The same things were measured in two ways. Each way mixes the same 10 hidden numbers, adds some noise and spreads widely along 7 directions of its own, which tell nothing about the thing.
(in the rows, 128 means zero)
Some things both ways: the first way, then the second way.
[114 174 141 156 160 107 157  87 128 132 113 166 175 120 125 136 137 122
 110 137 171 176 106  91 125 153 110 158]
[ 93 114 140 158 142 116 159 119  90 147 126 156 137 173 108 104  96 108
 146 133 146]

[107 137 140 167 169 120 119 106 153 113 123 147 142 129 163 136 182 157
 116 113 162 124 165 114 129 152 105 101]
[100 144 139 162 158 131  99 119  87 125 126 103 117 128 107  98 121 162
  95 106 151]

[103 166 107 140 140 123 114 132 135 119 114 136 129 104 150 120 132 148
  83 154 190 155 142 104 124 100 122  85]
[110 165 107 127  88 131 109 120  98 101 143 102 107 128 139 144 145 138
 140 143 105]

[103 133 122 139 151 142  80  75 109 143  73 148 162 132 168 127 153 174
  95 154 169 155 134 113 100 173  61 104]
[144 179  87 108  94 147 116 136 143 118  84 105 121  88 131 197 185  65
 144 146 148]

[183 145 130 118  79 114 125 123  69 135 129 112 124 169 128  90 148  60
 110 146 129 105 132 112 151 129 144 118]
[109 217  99 153  82 121  98 113  69  96 131 111 119 131 124 153 171 108
 142 118 139]

[ 84 133 124 130 167 144 129 118 134 135 141 132 121 108 132 157 138 167
 137 116 133 145 168 144 139 126 121 141]
[124  58 108 100 177 104 119 163 225 159  99 128 126 120 134 174 157  79
 106 153 168]

[112 132 124 162 195 127 119 100 188 100 119 137 163 121 156 132 149 163
 140  76 150 138 166 113 134 179 131 114]
[109 113 138 129 126 136 157 150  95 107 115 115 135 122 116 155 129 108
 139 102 160]

[157 101 129 137 134 156  94 114  83 150 133 127 123 146 134 118 183 124
 100 131 151 139 109  95 110 181  86 138]
[135 149 105 108 125 109 110 114 121 131 119 109 120 119 155 138 137 130
 113 138 150]

[151 115 171 115 165 127 148  77  89 117 120 140 150 140 111 152 136 109
 120 105  83 104 109 127 186 186 107 168]
[113 102 115 133 168  91 146 135 125 188 142 145 154  86 104 139 154 144
  97 112 156]

[167 101 154 104 120 152 112  88  46 154  92 121 132 151 137 124 152 113
  88 153 146 129 103 131 140 169  74 123]
[ 87 152  67 107 120  87 105 107 118 168 130 138 136  97 136 152 185 142
 117 151 136]

[129 188 143 128 148 120 134 118 136 125 107 127 137 119 163 124 164 122
  88 123 183 145 145 139 117 119 119 142]
[ 24 105 105 146 130  90 144 152 101 136 155 139 153 143 127 123 170 101
 121 120 174]

[106  82 138 135 162 144 135 101 149 107 122 147 156 122 110 135 101 135
 125 109 108 160 116 107 140 178 121 126]
[ 65 126 110 112 125 120  90 148 100 129 143 121 136 173 133 124 156 104
 141 166 175]

[134 116 139 132 134 160 114 112  93 147  99 142 125 167 115 112 123 130
 107 151 139 161 120 132 120 157 111 149]
[158 169 106 147  72 121 156 114 102 134 144 158 131 120 115 180 138 130
 167 139  84]

[104 160 118 157 162 113 144 131 168 109 133 167 136 102 131 145 103 152
 108 139 171 173 132  95 152 114 156 127]
[137 158 109  86  92 160 165  98  99 121 137  86 113 119 157 114 123 190
 157 144  76]

[152 163 111 118 105 128 127  88  53 151 131 125 122 132 149 148 152 103
 106 154 145 107 125 125 159 136 115 131]
[129 140 110 108 123 112 129 101 117 141 100 132 126 153 131 142 119 121
 146 155 128]

[125 172  92 122 135 126 111 112  54 164 112 138 130 102 127 132 145 144
  93 176 167 128 105  93 130 123  94 131]
[120 151 132 137 120 113 191  81 110 111 106 116 126 172 130 131 114 112
 170 114  98]

[158  91 146 105 139 153 138 113 104 126 129 119 140 136  83 116  84 107
 143 109  98 174 111 133 150 172 139 168]
[100 141 106 117 141 114 147 134 122 150 157  78 151  82  96 143 130  87
  87  96 174]

[ 94  74 121 142 153 110 118 131 139 101 130 191 144 125 121 151  97 128
 141 152 111 137 120  80 150 160 137 127]
[164 123 112 109 130 133 138 110 148 143 132 116 112  93 138 161 106 140
 121 121 124]

[104 121 135 144 149 153  83 125 151  92 148 134 111 107 161 137 164 152
  84 118 151 158 143 114 104 141  97 107]
[ 57 124 124 191 161  60 156 121  43 175 157 176 160  89  73 126 142 115
  91  70 174]

[105 158 118 142 124 100  79 120 127 124 121 170 147 122 176 132 175 145
  90 167 136 119 135  81 105 136  94 128]
[ 56  87 126 168 148  91  78 189 127 134 139 160 119 141 149 119 190  86
 116 183 171]

[145 152 165 122 135 117 115  93 138 107 120  95 144 130 185 119 183 118
 106  96 158 122 182 148 147 137 106  87]
[ 81 118 133 148 133 131 110 151  72 132 143 143 133 140 126 115 147 144
 137 144 153]

[102 157 117 175 148 100 110 109 127 130 100 202 148 165 165 145 155 126
  94 177 167 107 126  69 145 154 120 137]
[183 155 151 174 161  89 201  97 146 155 132  99 160 116  75 154  85  81
  94  59 148]

[131 115  99 139 108 135 120 163 161 115 164 119 105 118 139 109 133 129
 128 122 148 152 164 115 115 107 171  88]
[121  91 142 112  98 145 156 146 102  75 168 141 118 227 180 159  84 148
 218 169 101]

[144 144 137 133 136 111 168 159 148 133 147 129 141 121 101 108 124  78
 131 115 181 189 119  92 126 119 167 168]
[140 108 155 134 160 132 213  97 116 157 164  68 155  95  93 105  32 114
  76  36 196]

[122 149 149 123 153 154 111 118 121 128 138 103 102 134 161 141 171 139
 122 106 153 134 182 172 136 127 116 141]
[ 94 128 112 149 132 103 157 111 103 163 110 156 139 109 107 131 156 135
 121 107 139]

[100 153 131 119 150  99 141 154 160 118 120 140 130 107 150 137 128 131
 108 138 163 131 163 120 159  86 155 120]
[145 105 151 170 160  74 187 149 206 100 156 123 150 229 174 167 101  30
 171 166 124]

[165 127 157 154 131 127 127 103 120 144  97 137 162 172 135  92 160 110
  92 130 174 155 116  89 132 172 110 123]
[111 154 128 145 122 109 133 132  91 124 160 115 146 163 132 121 135 125
 134 139 139]

[137 139 129 130 151 112 182 115 113 134 144 142 127 133 121 158 133 110
 162 108 106  89 152 149 172 140 168 158]
[170 126 145 162 151 133 194  88 115 152 100 144 141 116  93 173  77 141
 141  73 130]

[161 175 132  98 101 122 106 128  59 144 126 110 121 124 138 110 158  80
  81 158 161 141 109 111 125 117 105 157]
[176 120 102  98 112 128  97 161 194 123 165  76 105  82 165 161 112  88
  85 158 151]

[114 165 122 129 154 150 143 108 129 117 142 112 111  94 146 150 144 139
  95 107 167 143 146 149 135 118 126 120]
[ 80 120  85  91 100 113  98 134 110 120 125 147 120 175 164 145 157 140
 164 183 127]

Other things, the second way, with their names:
q_980: [117 112 133 143 142 136 148 134 118 113 121 142 124 160 119 160 105 110
 169 132 125]
q_599: [127 152 134 162 106  97 179 116 113 120 138 109 149 132 102 158 116  87
 128  93 129]
q_930: [115 153 121 177 148  78 138 151 106 152 121 131 156  68  95 170 193  73
  90  94 176]
q_828: [103 126  92 106  99  97 143 107 126 143  96 152 122 134 134 152 167 144
 149 158  88]
q_488: [ 97 132  73  49 114 152  92 111 147 131 127  78 111 144 173 128 149 180
 139 172 125]
q_342: [123 147 150 163 121  99 167 115  75  97 119 160 133 214 130 147 112 103
 205 161  86]
q_251: [135 145 108 114 117 123  99 105  99 136 104 150 106 143 131 142 125 138
 151 166 120]
q_820: [179 186 165 209 110  99 112 140  87  88 140 145 121 198 139 149 103  76
 175 198  91]
q_157: [129 120  92 101 104 131 144 119 118 141 134 127 110  71 124 147 143 190
 114 105  98]
q_326: [201 156 114 114 111 153 180 103 115 147 132 123 136  74 134 185 113 181
 148 100 107]
q_357: [127 131 138 113 135 141 149 134 116 121 116  87 146 144 127 144 119  82
 145 136 171]
q_485: [170 178 144 173 102 128 186 116  88  79 122 138 119 157 138 176 110  99
 193 123  83]
q_529: [ 74 110 123 133 133 142 131 133  86 126 133 124 126 137 126 118 114 140
 136 138 145]
q_586: [103 104 112 104 129 141 121 127 144 145  98 145 114 133 150 141 170 132
 152 147 154]
q_61: [163 132 124 102 107 126 162 143 167  98 160  72 136 153 166 168 111  96
 144 136 132]
q_636: [145 128 151 176 144 108 177 106 103 127 144 117 138 127 114 139  69 148
 117  97 110]
q_25: [110 158  67  71  79 144  61 129 126  99 103 106  96 127 160 184 168 119
 144 156 155]
q_581: [170 188 132 129 114 167 180 106  54 128 139  88 144  56 105 160 120 158
 137  72 129]
q_804: [179 124 133 126 145 151 100 122 142 131 143  84  93  97 130 122  46 143
  96 167 106]
q_986: [145 159 126 122 128 148 123 128 177  86 153  68 121 217 201 128 116 119
 174 200 102]
q_418: [ 88 101 132 150 161 108 181 156 114 135 159 121 149 104 112 136 149 104
 118  86 158]
q_575: [ 81 108 110 133 129 121 116 156 116 129 138 152 121 151 152 130 139 120
 148 178 133]
q_456: [134 157 123 143 133 106 126 113 111 142 112 152 125 157 132 133 139  94
 151 158 138]
q_916: [102 172 105 143 131 117  88 110 118 119 102 106 101 126 135 127 126  74
 115 158 149]
q_790: [109 177 134 153  49 144 145  95   4 151 160 133 136 102  86  93 125 201
 132 110 110]
q_389: [ 64 137 121 198 147  54  84 135  74 124 143 168 128 167 118 126 151 127
 109 142 136]
q_675: [ 93 141 156 193 108 101 136  81  24 148  98 203 105 157 102  68 113 159
 152 146  93]
q_993: [143  86 113  87 167 141 122 145 207 118 147  68 128 152 157 171  90 132
 121 146 140]
q_966: [182 131 136 119 140 149  93 143 196 100 153  70  97 173 178 126  62  92
 131 207 122]
q_600: [179 139 134 131 103 140 134 106 114 149 102 145 123 106 116 166 128 147
 138 112 141]
q_963: [119 115 102 105  96 136 124 134 149 147 108 106 124  62 138 156 172 114
  95 108 178]
q_892: [ 92 127 133 144 101 105 130 134  76 115 142 148 129 182 147 117 143 142
 164 173 108]
q_538: [117 121 121 139  86 145  71 146 108 121 124 137  85 103 133 120 155 172
 114 160 108]
q_666: [116 120 101 114 146 126 133 115 128 165 131 114 140  84 114 150 133 177
 101 119 132]
q_921: [ 75 137  98 104 117 146  86 134  58 176 144 104 128  23  93 106 183 180
  69  99 187]
q_983: [ 56 129 109 130 139 122 124 148  94 136 160  82 135  73 112 107 167 129
  80  96 170]
q_282: [139 163 112 118  88 148 151 120  87 124 146 118 126  90 142 155 146 133
 155 125 126]
q_548: [169 134 135 132  94 151 153 148 106 139 157 105 138  76 113 156 126 150
 123 118 123]
q_685: [117 135 109 112 120 141 121 102 134 113 104 115  94 126 145 139 131 137
 134 121 130]
q_372: [162 148 114  92  90 164 145  88 108 140 106 144 123 176 167 144 100 166
 203 176 108]
q_272: [167 167 119 183  98  94 121  88  85 124 105 197 113 156 152 186  87 113
 176 167 102]
q_394: [127  76 110  88 117 132 191 147 171 155 152 141 144 137 173 154 151 133
 168 148 130]
q_785: [123 114 137 102 162 153 158 129 128 106 135  65 130 151 161 127  77 110
 143 136 159]
q_73: [148 138 109 128 118 117 156 124 143 148 122 129 125  85 126 156 138 112
 130 147 102]
q_644: [133 134 102  84  98 168  57 141 119 109 149  85  83 107 163 125 109 152
 123 186 131]
q_890: [129 134 166 152 116 149 151 121  70  92 182  94 130 201 143 101  20 114
 155 139 150]
q_676: [114 167 104 147 146  84 122 115 160 110 138  97 125 161 151 150 155  82
 126 124 142]
q_570: [168 182 105 130  87 116 129  96  82 143  93 170 111 105 130 160 152 131
 157 146 109]
q_86: [116 172 134 173 120 135 107 142  99 109 118 125 126 132 125 153 156  77
 143 130 174]
q_953: [149 160  96 109  98 135 107 122 147 105 145  91  97 102 171 161 153 153
 132 140 105]
q_473: [ 78 201 141 200 140 109 164  77  57 153  97 138 152 143 114  91 171 112
 140 105 156]
q_374: [ 61  70 145 187 152  75 136 177 110 111 143 173 122 151 122 132 143  78
 125 127 149]
q_791: [147 117 129 154 100 134 147 143 102 113 161 147 131 128 130 180  93 141
 146 113 128]
q_956: [133 219 119 157  34 173 120 107  41  97  86 134  96 101 139 130 165 124
 176 154 100]
q_421: [112 142  87  94 119 130 195  96 128 160  82 134 158  95 112 197 177  94
 159  75 175]
q_763: [ 93 170  97 118  78 138 126  95  70 135  78 124 118  83  97 140 173 137
 124  99 141]
q_301: [119 124 138 142 154 121 154 149 124 113 174  86 140 125 145 134 122 119
 123 125 138]
q_487: [164 101 129 123 118 132 136 129 138 116 123 119  87  76 125 161 106 147
 115 122  89]
q_743: [131 144 100 115  97 121 132 112 107 140 131 137 113 103 114 149 136 146
 135 133 102]
q_235: [160 171 121 129 166 140 122 108 141 126 122  70 111  98 155 129 109 124
 106 131 138]
q_878: [ 48  72 144 178 176  86 144 151 122 113 114 180 141 237 132 131 110  69
 174 166 149]
q_670: [111 120 103 137 126 125  80 148 112 153 119 148 107  81 116 138 141 118
  93 140 163]
q_789: [119 137 121 130 118 126 121 126 135 122 133 116 128 174 158 134 143 134
 157 172 123]
q_440: [137 113 138 132 133 110 153 131 125  95 146 114 123 184 147 157  51  64
 154 143 147]
q_510: [ 63 109 176 173 163  88 157 143  75 113 174  95 158 209 119  72  96 101
 126 140 149]
q_766: [174 119 106  93 150 129  91 141 187 131 148  48 108  52 136 162 104 107
  48 109 173]
q_265: [152 150 116 101 135 126 176 105 164 135 125  73 135 124 149 138 116  93
 134 133 131]
q_467: [186 146 125 154  94 140 176 127 145 109 128 144 121 121 140 203 115 104
 175 123 100]
q_920: [145 134 155 187 112 112 111 161  98 108 176 137 126 157 145 140 109 111
 146 183 113]
q_597: [118 118 119 138 127 100 145 163 145 126 149 107 140  97 104 165 164  89
 105 107 143]
q_551: [132 128 135 128 114 127 131 145 143  97 184  90 125 181 165 131 114 128
 148 150 122]
q_166: [165 150 161 177 191 115 192  96 110 157 152  95 146  97 103 109  68 125
 100  87 133]
q_855: [ 96 150 111 134  52 139 114 123  70 122 116 163 117 145 136 139 167 147
 164 140 134]
q_976: [ 75 180  94 132 117 124  99  74  40 152  90 146 100  92 125  93 152 169
 124 151 116]
q_624: [139 135 137 137 149 122 127 110 137 124 104 108 107 128 127 126 118 104
 117 120 145]
q_760: [103 107 129 149 144 107 195 133 132 106 122 128 135 131 104 174 130  70
 143  59 149]
q_461: [ 99 126 126 139 123 141 121 118  94 120 149  99 120 127 129 122 110 176
 119 121 124]
q_400: [ 71 141 103 136 166  73 163 131 109 132 143 116 150 147 145 123 154  93
 133 146 127]
q_481: [148  79 130 158 114  93 159 129 131 143 142 189 129 141 112 191  79 134
 148 138  95]
q_41: [200 129 169 136  96 174 206 124 114  89 157 121 123 195 170 148  47 150
 227 183  51]
q_770: [127 150 113 129 131 100 178 128 113 142 176 114 168 128 146 163 147 122
 149 121 135]
q_346: [ 98  79 116 121 138 110 163 143 128 156 163 137 140 116 150 130 125 157
 128 145 124]
q_514: [118 132 101 102 110 153 106 152 116  92 153 105  98 116 186 145 140 147
 154 174 111]
q_108: [157 175 107 100 129 173 145  91  93 130  97  96 118  71 135 163 110 139
 141 100 152]
q_64: [156 165 118 128  89 141 126 113  97 107 124 128 111 124 128 178 147 155
 165 127  99]
q_221: [128 133 134 158 101 131 102 157 113  91 137 128  97 137 135 144 140 123
 145 163  93]

Some of these things the first way, each followed by its name:
[131 101 136 142 160 130 150 133 174 130 124 147 153 128 109 118  93 158
 149 111 137 187 143 117 143 147 165 136] : q_41
[130 126 134 117 126 107 117 125 133  98 120 138 143 119 145 122 120 104
 107 137 132 133 134 103 153 130 134 109] : q_282
[117 129 156 119 168 116 144 107 154  89 102 143 148 103 145 141 124 133
  69 118 146 128 117 110 164 135 116 102] : q_770
[108 172 129 136 165 135 126  91 138 123 113 129 144  88 167 145 163 171
  96 117 181 160 144 143 103 135  89 108] : q_529
[133  90 134 130 138 172 123 120 108 166 119 111 133 140 109 105 144 144
 131 121 156 186 131 131  92 158 104 133] : q_421
[129 185  90 127 138 119  92 114  63 144 125 122 130  96 132 119 155 148
 103 158 167 131 129  94 131 115  98 118] : q_487
[113 166 137 123 183 107 163 117 124 121 114 130 154 113 100 128 120 120
 134 106 133 126 140 120 164 130 142 160] : q_538
[120 131 103 162 137  92 101 113 162 115 108 187 167 140 173 133 132 142
 104 157 149 122 131  57 151 158 141 105] : q_510
[164 183 123  88 128 131 123 112  57 151 106  92 120 117 140 116 165 103
  75 135 158 102 118 132 142 122 107 140] : q_61
[121 145 159 112 162 153 109  90 108 108 103  77 128 121 153 123 143 129
 104 102 187 157 175 163 164 129  92  88] : q_743
[143 114 144 113 152 151 146 108 110 144 118 105 117 130 144 140 149 149
 142 103 138 121 170 184 144 141 125 116] : q_993
[134 124 103 128 120 120 105 157 119 109 175 126 105 137 120 120 121 106
 170 123  92 119 173 120 150 123 176 142] : q_760
[117 133 117 127 153 126 114 140 150 115 109 133 123 148 162 131 124 123
 132 123 151 114 177 138 160 130 162 123] : q_599
[106 149 109 131 155 158 113 148 154 125 145 133 103 115 131 134 131 164
 101 121 127 144 147 133 115 122 148 155] : q_548
[ 79 101 102 124 169 187  74 145 107 143 146 113  90  84 125 137 160 196
 116 126 156 174 144 136  68 130  73 122] : q_685
[177 114 125 102 121 193  92 129  65 176 142  63  98 139 109  90 168 142
 107 109 136 156 133 144 106 147 101 146] : q_892
[139 120 153 129 159 122 136  84  86 119 120 135 163 129  99 129 128  96
 113 119 130 139  98  85 173 176  99 143] : q_570
[115 115 130 112 158 156  94 118 110 115 118 120 111 147 154 144 159 113
 127 108 109  92 161 157 129 169 114 158] : q_855
[157 127 145 123 145 144 104  91 114 122 110 101 143 122 154 108 168 148
  92 107 151 139 139 131 126 161  86  91] : q_581
[163 182 138 109 114 105 169 132 138 117 137  92 139 106 147 110 140  70
 110 101 186 155 145 134 142 100 161 122] : q_890
[136 119  95 151 124 151  98 171 149 146 160 141  78 147 169 133 167 163
 135 137 155 127 181 139 108 121 167 127] : q_636
[ 99 118 117 121 143 154  95 135 144 108 165 129  90  99 163 168 125 167
 140 123 137 167 178 161 134 118 134 125] : q_804
[117 103 120 114 133 167  92 166 129 131 141 110  89 123 128 111 145 148
  97 131 139 148 148 132 105 113 123 119] : q_551
[115 105  87 137 129 138 109 129  99 122 146 160 110 129 112 139 117 144
 122 152  84  96 123 101 139 146 142 122] : q_64
[130 111 134 112  97 142  89 148 125 131 152 114  96 141 168 132 142 123
 140 140 143 160 188 158 134 108 142 124] : q_966
[121 128 108 143 123 110 113 139 142 133 110 167 150 126 137 111 128 145
  89 166 146 146 112  68 115 132 134 109] : q_920
[108  65 151 138 160 119 102 107 162 106  96 153 174 151 145 116 136 135
 144 111 112 134 151 104 128 192 108 109] : q_86
[151 163 129 106 124 115 137 117 124 112 130  74 136  94 158 116 145  90
 116 100 196 149 163 132 155 105 136  84] : q_440
[173 121 122 116 103 163 114 148  99 137 163 105  79 162 140 116 165 102
 138 110 100 105 161 171 109 143 157 162] : q_791
[176 148 158 120 141 174 105 101  90 153 137  79 121 113 124  99 171 161
  83 107 184 210 123 138 112 144  76 131] : q_400
[ 88 151  93 137 134 115 126 132 114 130 140 158 115 113 145 158 153 126
 104 154 126  84 136 102 133 119 131 131] : q_600
[ 81 131 158 110 180 130 118 119 151  93 115 153 128 107 157 172 132 141
 100 120 120 129 148 150 144 139 110 157] : q_394
[112 128 103 149 140 143  68 163 154 113 176 130 104 119 142 115 161 160
 137 117 125 156 171 107  96 133 138 142] : q_374
[167 131 175 121 169 122 185 101 113 126 113 119 155 135 104 122 139 102
 121  90 135 127 119 134 171 159 130 148] : q_326
[120 112 123 126 171 178 149 121 120 143 150 139  96 114 108 166 127 181
 130 110 104 142 129 170 120 152 133 170] : q_666
[ 96 131 127 118 175 137 147 116 139 121 109 116 133  69 153 150 155 153
  90 112 202 144 135 133 119 119  97  77] : q_272
[144  82 117 130 139 180  58 138 115 135 147 105  99 146 136 104 160 170
 137 112 118 155 164 137  99 166 109 124] : q_485
[ 95 154 142 111 192 162 111 111 137 118 113 122 118  74 159 160 160 188
  73 110 170 157 136 157 107 132  77 135] : q_346
[139 134 139 138 124 160 113 102 103 152 127  76 131 122 139  95 170 139
 100 119 218 199 150 122 117 124  83  72] : q_251
[ 99 176 101 140 127 122  89 143 162 110 153 135  99 109 185 139 173 158
  79 135 149 109 173 114 127  94 138  99] : q_930
[124 100 100 163 129 136 123 126 138 144 167 184 124 149 128 151 127 156
 179 136  84 143 144 120 110 173 159 173] : q_878
[112 169  90 133 130 144 128 154 133 143 150 131  87  99 154 140 157 167
 103 142 161 128 158 146 103  88 147 117] : q_461
[137 144 125 112 144 131 128 114  61 148 148 120 135 109  84 132 129 109
 133 130 119 148 106 101 151 142 111 177] : q_675
